The first 8 rows are patterns. Each new row is the sum of 2 different patterns, raised or lowered, with some noise. Before adding, each is slid sideways (what falls off one end comes back at the other) and multiplied by a number that may be negative. Names go in the order of the patterns.
In the rows, zero is written as 128.
Known rows, each followed by the names of its patterns:
[107 143 124 113 107 149 151 132 142 137 132 135  93 102 125 127 137 156
 155 134 123 156 137 161 127 128 150 154  97 125 125  88 130 130 133 121
 129 126]
(7)
[158 147 106 128 110 124  87 119 124 126 191 131 110 146 113 138 126 103
 107 166 116 152 133 151 124 121 151 164 145 135 104 132 140 126 121 112
 145 108]
(3)
[119 127 144 155 120 112 103 123 118 136 108  87 117 136 129 140 102 138
 120 142 136 142 145 118 112 155 141 126 141 128 110 109 110 116 143 117
 123 126]
(0)
[121 121 109 162 160 152 147 100 164  66 139 130 156 120 117 110 117 145
 142 181 104 138 122 139 129 124 107 158 135  93 121 103 134  97 129 147
 164 132]
(4)
[112 105  83 136 156 135 125 114 108 106 160 128 169 106 123 154 159 108
 121 151 122 143 148  87 125 151  96 138 132 109 129 133 126 164 154 135
 135 145]
(6)
[136 155 121 145 113 125 129 139 126 113 144 106 144 128 111 119 146 103
 124 145 137 113 131 127  81 135 129  93 127 138  95 121 100  96  90 157
 111 118]
(2)
[136 124 125 116 127 118 106 141 131 128 128 110 196 141 160 136 158 110
 140 113 149 111 119  81 127 114 124 124 125 108 124 133 126 128  91 119
 133 128]
(5)
[141 141 155 105  98 143 135 130 142 128 150 148 158 106 135 142 157 126
 156 138 147 146 123 121 127 118 115 143 114 118 114 119 145 141 142 125
 121 132]
(1)

New rows. What belongs after each?
[123 117  55 111 107  96 131 104 126 108  68  78  44  89  99 100 133 130
  94  96 112  73 119 101 114  55 104  68 103  77  64  66 136 104  71 106
  93  92]
(3) (6)
[168 168 162  93 154  63 125 115 167 106 105  94 104 159 153 193 101 130
 125 149 142 149  83 126 146  99 120 116 130 118 147 174 142 139 132 148
 108 185]
(4) (1)
[127 110  94  91 147  92 134 111 118 117 108 135 148 115 168 101 138 128
 132  94 105 116 108 127 123  58 112  85 107  76 101  95 108 173 113  96
 104  92]
(3) (5)
[163 148 143 169 180 120 208 158 127 136 141 138 158 130 130 164 139 179
 137 184 130 143 178 184 141 175 132 135 146 161 137 137 204 125 166 192
 130 138]
(3) (2)
[133 127 118 149 131 137 139 133 136 131  82  79 126 133 150 149 154 120
 135 178 137 144 124 114 161 136 103 109 115  78 111 133 140  95 113 125
  95 134]
(7) (0)
[102 135  75 142 110  70 103 127 105 148  78 111 169 140 108 121 126 113
  79  83 120 102  95 121  79 105  89  87 146  89 189  94 130  66 107 145
 133 141]
(3) (4)
[109 197 119 112 187 137 120 160 137  87 149 103  82 130 142  90 148 136
 153  94 137 115 131 160 183 155 122 124  96 163 154 112  96 173 125 130
 145 111]
(6) (2)
[142 118  96 130 152 124 134 172 123 129 129 106 113 152 135 170 171 162
  94 158 140 140  99 132 125 155 104 125 112  96 138 109 145 105 124 135
 119 118]
(7) (2)
[124 166 110 141 132 162 152 136 110 182 144 125 126 112 152 123 115 149
 165 110 129 129 119 161 164 154 136 118 166  66 128 149 174 128 134 124
 129 157]
(7) (4)
[132 110 126 119 131 128 136  93 101 176 156 140 118 152 117 109  81 109
 111 151 137  90  79 113  92 143  85 167 123 133 105 140 145 132 149 122
 126  90]
(4) (1)
[ 93 109 131 101 154 133 102  99 124 121 148 135 110 135 116 122 107  58
 123 126 119  81  96  94  93 195 119 140 109  99 148 142  78  92 167 100
 148 136]
(3) (6)
[156 123 148 122 150 152 173  83 130 172 161 150 152 165 145 130  95 120
 134 129 136 114  90 102 101 145 114 192 133 127 101 139 151 157 163  96
  90  99]
(4) (1)
[140 126 122 152 130 176 138 145 163 157 142 156 152 119 120 104 173 161
 136 131 119 126 121 168 134 170 136 119 151 155 122 145  91 118 114 142
  79 145]
(6) (5)
[169 130 148 142 158 175 184 101 127 140 149 130 161 151 150 140 160 120
 168 154 163 142 177 166 147 176 120 127 161 135 144 163 160 144 135 138
 115 153]
(3) (1)
[ 93 101  90  50 124  62  60 112  80  86  70 108  81  98  73  13  77  92
  62 110  93  77  94  81  40  88  61  59  27  75  96  58  56  45  81  97
  90  75]
(3) (0)
[112 112  98 113 118  89  82  71  83  79 124 113 124 153 130  87 124 104
 123 130 143  90 101  99 114 131  95  77 119 135  75 115 119 109 133 120
  96  99]
(6) (2)
[109 120 110 115  91  92 124 116 123 114  95  91  98 104  99 117 104 102
  91 115 179 107 128 115 122  97 105  86 105 113 100  67  89 101  89 101
  94  82]
(5) (1)
[ 91 130  76 171  95 113  80 112 109 109 125 109  81  61 127  91 113 112
 121 123 130  79 111 136 118 132 105 119  91  99  96 122 115 120 117  98
 114 100]
(0) (4)
[113 111 117 117  88 114 103 104 168 106  84 137  86 112  98  81 105 155
 110 130 108 136 115 114 151 126 101 127  93 114 130 110 120 112 151  73
 144 139]
(3) (1)
[171 117 157 120 134 126 142 147 143 143 150 185 135 150 149 145 153 128
 141 131 154 164 126 129 128 116 177 108 118 105 131 102 157 111 134  95
 175 143]
(5) (1)
[ 92 132 116  87 113  99 132 107 114  77 127 134 117 160 119 145 119 124
 121  73 132 120 111 140 124 103 118 130  79 118  97 108 130 141 124 101
  86  84]
(7) (3)
[165 128 131 175  79 158 157 148 138 120 112 117 181 148 182 137 175 140
 170 139 145 132 178 150 114 154 116 164 124 135 158 189 134 141 154 140
 165 175]
(4) (2)
[117  91  76  91  78  92 108  82  91 110 126  57  60  81  71  94  19  67
  91 102  61 100  67  72  41  97  97 100  79  68  92  90  69  83 120  83
  89 122]
(7) (5)
[116 109 126 184 159 138 128 146 137 169 140 126 154 146 170 150 169 124
 156 147 152 164 145 116 123 154 145 148 148 151 137 180 168 141 146 149
 141 150]
(0) (1)
[146 157 141 111 109 128 161 119 176  99 109 119 139 131 117 104 153 114
 101 117  90 118 110 142 146 170 134 120 122  82 140 153 147 148 115 178
  70 133]
(7) (4)
[114 120 163 145  87 126 129 105 113 144 105 104 144 122 122 144 155 119
 110 145  95 124 151 118 141 124  99 124 137  92 143 129 143 113 125 156
 114 124]
(7) (3)
[153 106 151 150 120  95 105 129  67 131 144 160 123 121 120  96 167 151
 130 122 125 174  81 146 137 154 127  86  89 116 140 147 193 132 138 118
 162 135]
(7) (4)
[173 139 151 165 145 195 192 153 153 167 150 154 162 156 145 187 150 206
 155 195 152 184 141 163 161 191 159 171 145 156 170 176 178 174 140 154
 162 172]
(5) (1)
[ 81  92  70  82  85  51  95 125  77  92  74 106  96 109  76  71  96 120
  97  88  67  93  82  66  68  70 101  90  94  65  59  40  47  89  95  67
  66  43]
(7) (1)
[118 110 106 139 127 138 130 111 121 158 114 125 144 131 144 132 133  89
 115 107 115  83 107  88 115 126 122 114 109 119 102 139 111 133 108  99
 111 134]
(2) (1)
[101  96 115 111  91  77 100  95 139 130 100  94 118 123 112  83  92  74
 138  92 101  75 102  72  84  99 102  87  99 108 103 115 108 130 125 124
 100  99]
(0) (1)
[133 188 137 175 132 161 177 207 164 147 152 139 216 192 171 173 126 193
 105 178 158 188 169 135 138 146 172 183 147 124 137 144 139 171 142 151
 166 178]
(4) (5)
[108 123 112 171 136 152 115 151 116 141 117 121  99 107  92 123 106 108
 108 101 124 139 112 115 120  85 113 106 105 106 132 114 102 100 115  86
 120 110]
(5) (1)
[121 146 136  72 120  97 124 124 172 117 131  90 142 133 179 115 107 125
 146 135 161 113 139 125 146 170 155 144 122 112 164 148 140 148 142 134
 105 114]
(0) (5)
[101 113 124 120 124 174 113 128 173 111 107 148 127 161  81 139  65 125
  98 129  85 141  81 150 133 165 111 135 137 110 142 126 127 129 129 103
 178 131]
(2) (5)
[155 151 180 123 173 159 144 179 147 160 208 203 145 144 171 127 125 109
 157 218 189 157 146 131 108 164 153 200 109 145 154 190 136 129 157 181
 174 181]
(7) (6)
[149 117 117 117 169 136 112 120 100 119 130 114 105 101 149 111 126 100
 120  87 135 128 114 146 143 132 145 118  97 142 140 149 159 132 122 113
 152 142]
(7) (1)
[ 81 124 149 117  97 117  90 126 106  90  80 172 122 115 134 126 103 113
 115 111 134 149 115 140 153 130 124 117 135 123 104 111 107 160 153 127
 116 108]
(7) (1)
[131 111  67 100 163 112 125  98 131 121 133  84 122 115 131 112 141 144
 102 116 126 138 153 110 107 116 136 147 116 133  97  93 165 154 128 125
 156 123]
(3) (1)
[161 127 155 141 141 133 141 100  83 125 152 117 146  90 151 135 135 125
 181 159 135 162 166 152 135 161 140 125 143 111 133 169 147 119 117 131
 126 147]
(7) (0)
[120 165 121 104 131 134 151 124 103 101 134  92 141 134 122 116  92 144
 154 122 109 126 129 136 152 115 109 132 112 147 139 120 114 113 129 102
 101 104]
(7) (3)
[150 131 164 134 155 143 127 116 150 145 130 123 157 142 154 153 157 147
 148 129 159 141 156 174 148 139 134 133 140 133 119 136 143 144 163 178
 175 136]
(7) (0)
[178 118 146 122 145 145 136 124 137 141 116 133 127 141 112 132 156 157
 129 145 138 123 169 154 209 162 138 174 112 135 151 151 151 121 120  96
 153 144]
(4) (5)
[100  96  94  95 111 119 127 142 120  85 107 118 118 127  82  70  93 122
 120 120  83 109  83 144 144 108 121 107  88 132 103  93  96 131  89  85
  75 107]
(0) (1)
[108 118 114 147 109 141 128 164 145 132 139 122 170 161 160 147  98 180
  87 148 142 149 185 138 149 136 177 136 194 107 165 123 143 105 136 110
 163 143]
(4) (5)
[118 144  92 156 144 117 127  89 105  75 116 124 116 156 109  83 153 133
 113 112  99  90 148  88 119  98 156 108 101 111 148 106 114  87 106 135
 124 114]
(3) (1)
[ 61  94  78  92 102 125 110  84 106  90 116 119  77  87 128  88  70 110
 102  51 100  95  53  97  96  60  78 113  60  76  51  78  73 124  89  90
 107 125]
(7) (2)
[119 112  78 126  91 127 115  96  87 102 107  77 130  77  93 104 101  97
 131 113  84  88 117 108 111 160  78  79 141 106  95 139 106 140 142 154
  60 122]
(2) (1)
[125 137 157 129 172 137 127 129  28  97 133 104 142 134 144 151 138 106
 140 124 115  98 144 149  71  83 101  80 146 115 114 117 129 134  89 154
  90  88]
(7) (3)
[141 100  60 103  51 111  93 133  98 127  98 108 139 146 105 106 139 141
 123 145 128 118 125  80 120 118 110 123 138 146 121 119 145 132 162 104
 112 137]
(7) (5)
[145 133 152 159 131 205 129 170 149 165 112 135 133 141 140 140  77 131
 109 130 102 127 114 128 185 135 124 112 115 147 132 125 118 159 117 151
 129 129]
(3) (5)
[ 88  64  74  90 102 143  37 153  48 116  78  81  76 130 114  60  90  40
  99 128 106  67 126  91 110  88  90 124 105  86  69 118  90  67  80 116
 144  96]
(4) (6)
[104  81 135  74 107 115  65  90 104  80  82 112  75  79  91 110 107 116
 117 111  97  83  70   4 108 126  67  93  91  42  65 101  65 100 102  72
 110 134]
(6) (2)
[183 193 174 118 180 131 177 174 135 117 163 153 129 177 137 136 197 155
 137 200 171 150 167 142 152 155 131 122 122 144 149 175 189 182 161 127
 165 167]
(0) (6)
[140 142 131 157 114  99 170 145 134 133 171 113 118  89 111 117 162 141
 105 119 137 118 173  97 186 131 144 113 131 157 136 160 122 114  88 170
 112 140]
(4) (2)
[138 159 178 184 134 128 129 136 182 168 153 150  96 200 127 142 142 166
 128 139 111 119 129 181 181 115 127 144 129 139 126 113 175 160 118 152
 141 136]
(4) (1)
[ 96 106 136 111 165 119 104 111 130 135 126 157  96 110  71 160 147 103
 109 149 135 110  99  89 103 160 135 128 175 119 119 164 130 144 125  91
 120 140]
(7) (6)
[156 156 158 170 118 150 170 193 138 158 135 159 153 147 120 110 127 139
 159 144 112 141 131 176 164 170 156 130 134 178 168 169 137 117 144 136
 133 150]
(0) (1)
[168 197 133 122 143 147 140 141 105 115 160 115 166 154 136 122 133 145
 167 166 161 131 153 139 147 137 126 157 122 149 131 126 151 143 138 112
 125 151]
(3) (0)
[174 149 145 139 119 111 143 121 219 123 112 114 122 135 129 107 114 158
 119 161 138 158  98 119 161 171 159 138 108 129 147 127 107 134 155 115
 165 140]
(3) (5)
[125 135 132 167 163 153 108 155 143 173 125 145 152 161 113 121 120  89
 122 117 143 110 119 114 100 150 132 124 104 137 149 136 147 152 112 112
 108 109]
(7) (1)
[148 121 163 141 134 112 139 120 116 112 127 121 136 163 136 152 112 153
 152 163 113 151 149 132  99 139 125  99 172 127 131 153 132 120 145 146
 151 144]
(7) (2)
[152 142 181 149 123 149 148 154 147 178 152 184 175 112 150 158 117 143
 138 157 147 161  99 163 138 131 113 183 160 137 161 141 145 166 154 142
 152 177]
(7) (3)
[153 171 203 158 172 148 158 189 176 155 145 170 140 176 169 144 161 191
 129 154 176 169 160 112 149  92 162 139 141 150 181 111 166 139 165 126
 199 145]
(2) (5)
[104  79  96  95  98 101 105  96  93 103 116 112  66  65  76  87  91  86
  77 106  87 117 117  74  67  73  75  95  55  68  46 113  87  67  50 116
  71  86]
(7) (1)
[156 141 107 142  95 122  97 132 105 102 179 117 100 137 104 159 141 102
 106 155  92 125 124 149  98 111 117 156 140 114  79 153 139 123 150 108
 137 101]
(7) (3)
[144 138 131 149 124 161 150 187 112 159 129 140 138 131 140 169 135 103
 123 114 140 114 138 161 183 130 127 129 117 178 119 149 130 100 147  87
 140 147]
(4) (5)
[117 161 177 160 143 152 131 169 165 165 172 133 136 154 177 142 167 167
 181 159 201 135 145 157 193 148 177 200 165 170 175 148 142 172 144 190
 166 175]
(2) (1)
[135  83  79 134 141  97 104 115  88  80 140  56 106 120  69 116 123  67
 102 133 107 155 126 131 112 105  65  81  65 117 146  88  78  76  72 102
 109 145]
(4) (6)
[125 127 126 135 140 119  88 121  58 113 130 103 115 109 125 136 137  65
 122 103 115 106 119 121  91  88 101  99 148 116 108 120 112 179 117 158
 101 122]
(3) (5)
[123 118 107 112 134 117 113 119  83  75 132 105  84 116 118 131 143 123
  97 113 135 144 119 148 113 120 148 117 102 119 100  85 113  85  93 108
  94 125]
(0) (1)
[171 158 153 110 144 136 149 165 149 142 154 158 157 170 153 150 150 139
 161 146 162 137 126 145 149 168 171 141 166 141 216 174 189 175 172 133
 189 158]
(0) (5)
[159 216 145 148 204 186 165 177 204 135 181 179 124 139 183 121 178 166
 144 154 164 169 175 193 154 165 182 155 129 144 166 167 159 170 147 145
 177 176]
(6) (2)
